The groups are shells around one centre, one inside the other: the same stretched ball of 5 dimensions in 9 sizes.
Some rows, each with its group after it:
[ 65 -12  66  40 -23 -29 -42 -16 -31 -31 -15  11 -18 -28 -44  -3 -40  10]
J_863
[ 47 -45  32   5  18 -14  -2  -1  22  -9 -25  11 -35   4 -51  -6 -27  10]
J_676
[ 60 -15  61  -5   7 -14   0  15  16 -30 -32   5 -14 -44 -40 -14 -32 -16]
J_676
[ 63 -18  54  39  -8 -20  -9  13 -16 -26 -29  -2 -19 -28 -42   0 -33   7]
J_502
[ 61 -19  54  53 -15 -25 -23   3 -30 -25 -22   2 -23 -19 -44   4 -33  20]
J_332
[ 64 -23  47  43  -9 -21  -8  10 -17 -22 -30  -4 -21 -21 -45   1 -36   9]
J_43
[ 46 -34  45 -16  26  -8  10  15  35 -16 -31   9 -28 -20 -43 -12 -22  -4]
J_43
[ 53 -11  69 -16  14 -21  -5  12  32 -40 -18  22 -15 -42 -39 -17 -19  -4]
J_502
[ 47 -42  34  -5  24 -17   6   6  38 -17 -24  16 -31  -1 -51 -10 -23   8]
J_508
[ 42 -50  35 -26  24   3 -10 -16  19   7 -36   3 -42  -4 -48 -13 -38 -14]
J_508
[ 47 -41  42   4   7 -12 -28 -23   0  -5 -21  11 -38  -1 -49  -7 -36   6]
J_218
[ 48 -32  48 -16  20 -17  -5   0  35 -22 -21  20 -27 -15 -47 -15 -25   0]
J_332
[ 52 -30  52 -16  12  -6 -11  -5  13 -12 -33   4 -27 -28 -43 -14 -38 -17]
J_43
[ 57  -8  73   0   0 -31 -25  -3  17 -45  -8  29 -14 -37 -42 -15 -24   4]
J_316
[ 45 -11  72 -16  17 -17  -8  13  28 -35 -16  22 -20 -41 -34 -14 -14   1]
J_218
[ 61 -17  58  52 -17 -16 -25   2 -43 -17 -30  -9 -25 -27 -39   6 -38  11]
J_863
[ 43 -40  43 -22  23  -3  -6  -6  24  -5 -30   8 -35 -13 -45 -13 -31  -9]
J_332
[ 55 -27  50  45 -11  -9 -25  -4 -42  -6 -33 -12 -32 -18 -41   6 -39  10]
J_508
[ 44 -13  71   4   7 -14 -21   4   0 -26 -17  14 -26 -35 -34  -7 -19   8]
J_316
[ 57 -17  57  59 -13 -27 -22   7 -29 -28 -18   4 -24 -18 -41   7 -25  29]
J_43
[ 60 -12  62   4   8 -28   1  19  29 -44 -18  20 -10 -37 -42 -13 -20   3]
J_316
[ 45 -26  62 -39  20 -16 -21 -15  38 -25 -14  29 -26 -27 -44 -23 -27 -10]
J_676
[ 65 -14  56  45  -9 -41 -12  12   4 -46 -10  21 -13 -19 -48  -2 -22  27]
J_863
[ 35 -27  64 -13  14  -5 -33 -16  -1  -9 -17  14 -39 -22 -36  -9 -24   4]
J_676
[ 62 -25  49  46 -14 -16 -22  -2 -34 -14 -31  -8 -26 -18 -44   3 -41   8]
J_676
[ 45 -13  68   5  12 -18 -10  14  13 -32 -16  17 -23 -33 -35  -7 -13  12]
J_218
[ 55 -11  65   0  12 -17   5  25  21 -36 -27   9 -14 -45 -36 -11 -21  -5]
J_218
[ 66  -7  65  12   1 -38  -2  18  30 -55 -12  26  -5 -38 -45 -14 -21   7]
J_863
[ 50  -7  75 -23  17 -25  -6  14  42 -47 -11  31 -13 -45 -37 -19 -13  -1]
J_508
[ 40 -25  62  -5  11  -9 -27 -10   1 -15 -17  14 -34 -22 -37  -8 -24   6]
J_332
[ 58  -3  76   2   2 -28 -13  12  17 -47 -14  22 -10 -48 -37 -13 -21   1]
J_502
[ 47 -25  55  -1  13  -3  -4  11   2 -11 -35  -3 -29 -31 -36  -6 -29  -7]
J_747
[ 67   4  83  31 -22 -31 -37  -2 -25 -45 -13  14  -9 -52 -37  -7 -34   3]
J_508
[ 63  -4  73  18 -10 -24 -22   4 -10 -38 -21   9 -12 -47 -38  -9 -33  -3]
J_316
[ 58  -6  75  -6   1 -27 -20   2  18 -45 -13  25 -11 -45 -40 -17 -26  -3]
J_502
[ 67 -15  57  38 -12 -27 -15   7 -12 -33 -24   5 -15 -29 -45  -3 -34   8]
J_332
[ 43 -43  39  -9  19   0  -9  -7   9   3 -34   0 -40  -8 -45  -8 -34  -5]
J_316
[ 51 -26  48  22   9 -24  -2  14  16 -29 -18  15 -24 -13 -45  -3 -17  21]
J_747
[ 63 -11  65  54 -23 -31 -39  -9 -37 -32 -13   9 -20 -24 -43   2 -34  22]
J_747
[ 55 -29  41  42   3 -26  -1  16   4 -26 -21   9 -25  -5 -48   2 -20  27]
J_863
[ 66  -7  69  28 -15 -26 -25   1 -16 -36 -21   8 -12 -41 -41  -7 -36   0]
J_43
[ 46 -14  74  -7   4 -18 -33 -11   3 -28 -11  22 -25 -34 -37 -12 -24   3]
J_502
[ 36 -36  48  -4  22   0  -7   3   7  -2 -30   2 -40 -14 -38  -4 -23   4]
J_218
[ 49 -28  54 -33  24 -17  -2   2  48 -28 -21  24 -22 -25 -46 -21 -25 -11]
J_747
[ 53 -12  75  -1  -5 -16 -38 -16 -11 -26 -17  14 -23 -40 -38 -12 -35  -6]
J_747

New rows, each followed by its group:
[ 35 -29  61 -24  21  -6 -22 -10  17 -12 -18  18 -37 -21 -38 -12 -21   1]
J_747
[ 63 -10  65  59 -24 -26 -35  -3 -45 -29 -19   1 -20 -28 -40   5 -35  19]
J_218
[ 47 -13  78 -25   6 -17 -36 -18  12 -30 -12  26 -23 -41 -38 -19 -29  -9]
J_676
[ 63 -21  50  63 -17 -20 -18   8 -41 -19 -30  -9 -24 -19 -43   9 -36  18]
J_863
[ 71  -3  66  26  -6 -36   0  25  14 -54 -19  16  -2 -44 -43  -9 -25   5]
J_863
[ 37 -26  59  -2  16  -7 -16   1   5 -13 -21  10 -36 -21 -36  -5 -19   9]
J_747
[ 47 -14  67  14   5 -22 -18   7   5 -33 -12  18 -24 -29 -37  -5 -16  17]
J_316
[ 54 -19  55  44  -5 -21 -15  10 -19 -24 -22   3 -25 -20 -40   4 -24  21]
J_332
[ 55 -14  59  21   8 -21   5  28  12 -35 -25   8 -17 -33 -38  -4 -17  10]
J_218
[ 40 -46  36 -13  26  -5  -3  -3  26  -3 -28  10 -39  -1 -47  -9 -26   3]
J_747
[ 50 -27  52 -28  25  -6   9  14  37 -19 -35   7 -23 -34 -41 -17 -28 -19]
J_676
[ 64  -8  63  23  -1 -28   0  24  11 -44 -22  11  -9 -40 -41  -7 -24   5]
J_316
[ 43 -25  63 -24  14 -13 -27 -16  19 -20 -15  23 -30 -25 -41 -17 -27  -4]
J_502
[ 44 -40  44  -2  12 -10 -21 -15   7  -6 -23  11 -37  -5 -47  -8 -32   4]
J_332
[ 69   1  69  37  -8 -34   0  31   4 -53 -20  11  -3 -47 -39  -5 -21  10]
J_508
[ 69   7  79  34 -15 -37 -17  19  -5 -56 -13  17  -2 -53 -37  -7 -24   9]
J_676
[ 63  -5  75   7  -7 -36 -29  -5  12 -50  -5  31 -10 -39 -44 -15 -27   5]
J_676
[ 54 -38  40  24   0 -14 -20 -12 -11  -8 -28   2 -33  -3 -50  -2 -39   7]
J_43
[ 54 -20  60   1   4  -7 -12   3  -4 -17 -34  -2 -23 -37 -38  -9 -36 -12]
J_747
[ 45 -29  49  25   8 -11 -11   7  -8 -12 -26   2 -34 -13 -40   2 -22  17]
J_316
[ 42 -37  46  12   9  -9 -23 -11  -6  -4 -22   7 -40  -4 -44  -2 -28  13]
J_502
[ 42 -22  63  -5  12 -20 -24  -6  17 -27  -9  26 -30 -20 -41 -10 -17  14]
J_218
[ 46 -39  40 -15  24  -9   2   3  32 -11 -29  11 -32 -11 -47 -12 -26  -3]
J_502
[ 53  -8  71  47 -15 -21 -35   0 -39 -26 -17   4 -25 -32 -34   5 -26  21]
J_676
[ 53  -9  76  27 -15 -16 -43 -12 -37 -23 -18   5 -26 -38 -34  -2 -34   6]
J_863
[ 53 -40  38 -13  18 -17  -2  -4  36 -17 -25  16 -27  -7 -52 -15 -32  -4]
J_863
[ 50 -16  69  22  -9 -21 -43 -17 -22 -24 -11  16 -29 -24 -39  -3 -29  15]
J_43
[ 61   4  81  44 -19 -34 -35   4 -25 -47  -6  18 -13 -42 -36  -1 -22  21]
J_676
[ 60 -11  64  44 -12 -35 -26   3 -12 -41  -8  19 -17 -23 -43  -1 -23  26]
J_316
[ 68 -25  45  63 -19 -34 -21  -1 -24 -28 -19   6 -21  -7 -51   4 -35  25]
J_508
[ 48 -20  69 -33  11  -7 -27 -16  13 -18 -24  14 -26 -40 -38 -20 -36 -22]
J_863
[ 48 -37  40  12  15 -19  -3   5  20 -18 -21  14 -31  -3 -48  -5 -22  16]
J_747
[ 45 -39  46  -5  10  -8 -24 -19   4  -5 -24  10 -37  -8 -47  -9 -35  -1]
J_502
[ 43 -18  66  -7  14 -15 -16   4  15 -27 -16  18 -26 -31 -37 -11 -18   6]
J_332
[ 57  -4  74   9   2 -19  -8  19   4 -39 -23   9 -13 -51 -34  -9 -23  -2]
J_747
[ 30 -41  50 -52  37   5  -8  -9  40  -1 -27  15 -41 -16 -40 -19 -23 -14]
J_508
[ 58 -18  61  -8   6 -28 -14  -2  28 -38 -15  26 -16 -29 -47 -17 -28  -2]
J_316
[ 56 -30  46  -3  13 -13   3   9  21 -19 -33   5 -23 -23 -45 -11 -32  -8]
J_502
[ 47 -44  31  14  16  -8   3   7   9  -3 -34  -2 -36  -1 -48  -2 -29   8]
J_218
[ 50 -15  67 -24  17  -5  -2  13  20 -24 -33   5 -20 -48 -34 -16 -28 -20]
J_508
[ 53 -23  51   8  13 -19   5  19  23 -29 -25  11 -21 -24 -43  -8 -20   6]
J_332
[ 56 -17  63 -27  16 -23  -6   4  45 -40 -17  27 -14 -36 -44 -22 -25 -11]
J_218
[ 55 -29  45 -11  22 -12  18  23  37 -24 -36   5 -19 -28 -44 -13 -27 -11]
J_508
[ 59 -15  57  62 -15 -25 -20  11 -34 -27 -21   0 -22 -22 -40   8 -26  26]
J_747
[ 58 -22  49  18  10 -27   7  22  25 -36 -21  15 -17 -21 -46  -7 -19  12]
J_747
[ 50 -27  58   1   1 -16 -34 -21  -3 -16 -17  16 -31 -17 -45 -10 -35   2]
J_502
[ 46 -48  29  26   9  -9 -11  -6  -7   3 -30  -2 -41   9 -50   2 -33  15]
J_863
[ 53  -8  74 -11   9 -24 -14   8  25 -43 -13  25 -14 -43 -37 -16 -19   0]
J_502
[ 30 -39  52 -33  27   5 -20 -16  15   4 -26   9 -45 -14 -38 -12 -26  -6]
J_863
[ 50  -9  71  37  -8 -18 -27   6 -28 -26 -18   5 -25 -34 -33   3 -22  19]
J_676
[ 45 -18  66  -3   8  -1 -18   2 -11 -11 -32  -3 -30 -40 -32  -6 -30  -9]
J_508
[ 48 -28  51  -7  18  -1   5  16  12 -11 -39  -5 -27 -31 -38  -8 -29 -11]
J_863
[ 44 -40  42 -40  34  -1  12   8  48 -10 -36   8 -30 -21 -45 -19 -28 -20]
J_508
[ 70 -11  56  68 -19 -42 -14  15 -16 -46 -13  13 -11 -20 -47   4 -24  32]
J_508
[ 41 -45  39 -37  30  -7  -5 -11  45  -8 -25  20 -36  -5 -50 -19 -28  -8]
J_508
[ 62   0  78   7  -4 -24 -15  12   4 -44 -20  13  -9 -55 -36 -12 -27  -6]
J_747
[ 52 -21  58  23  -2  -9 -18   3 -21 -13 -31  -5 -28 -29 -38  -1 -34   2]
J_316
[ 66 -15  54  55 -12 -37 -12  14  -9 -41 -15  13 -14 -19 -47   2 -24  27]
J_747
[ 46 -20  65  21  -6 -18 -41 -17 -23 -18 -13  13 -32 -20 -39  -2 -28  15]
J_43
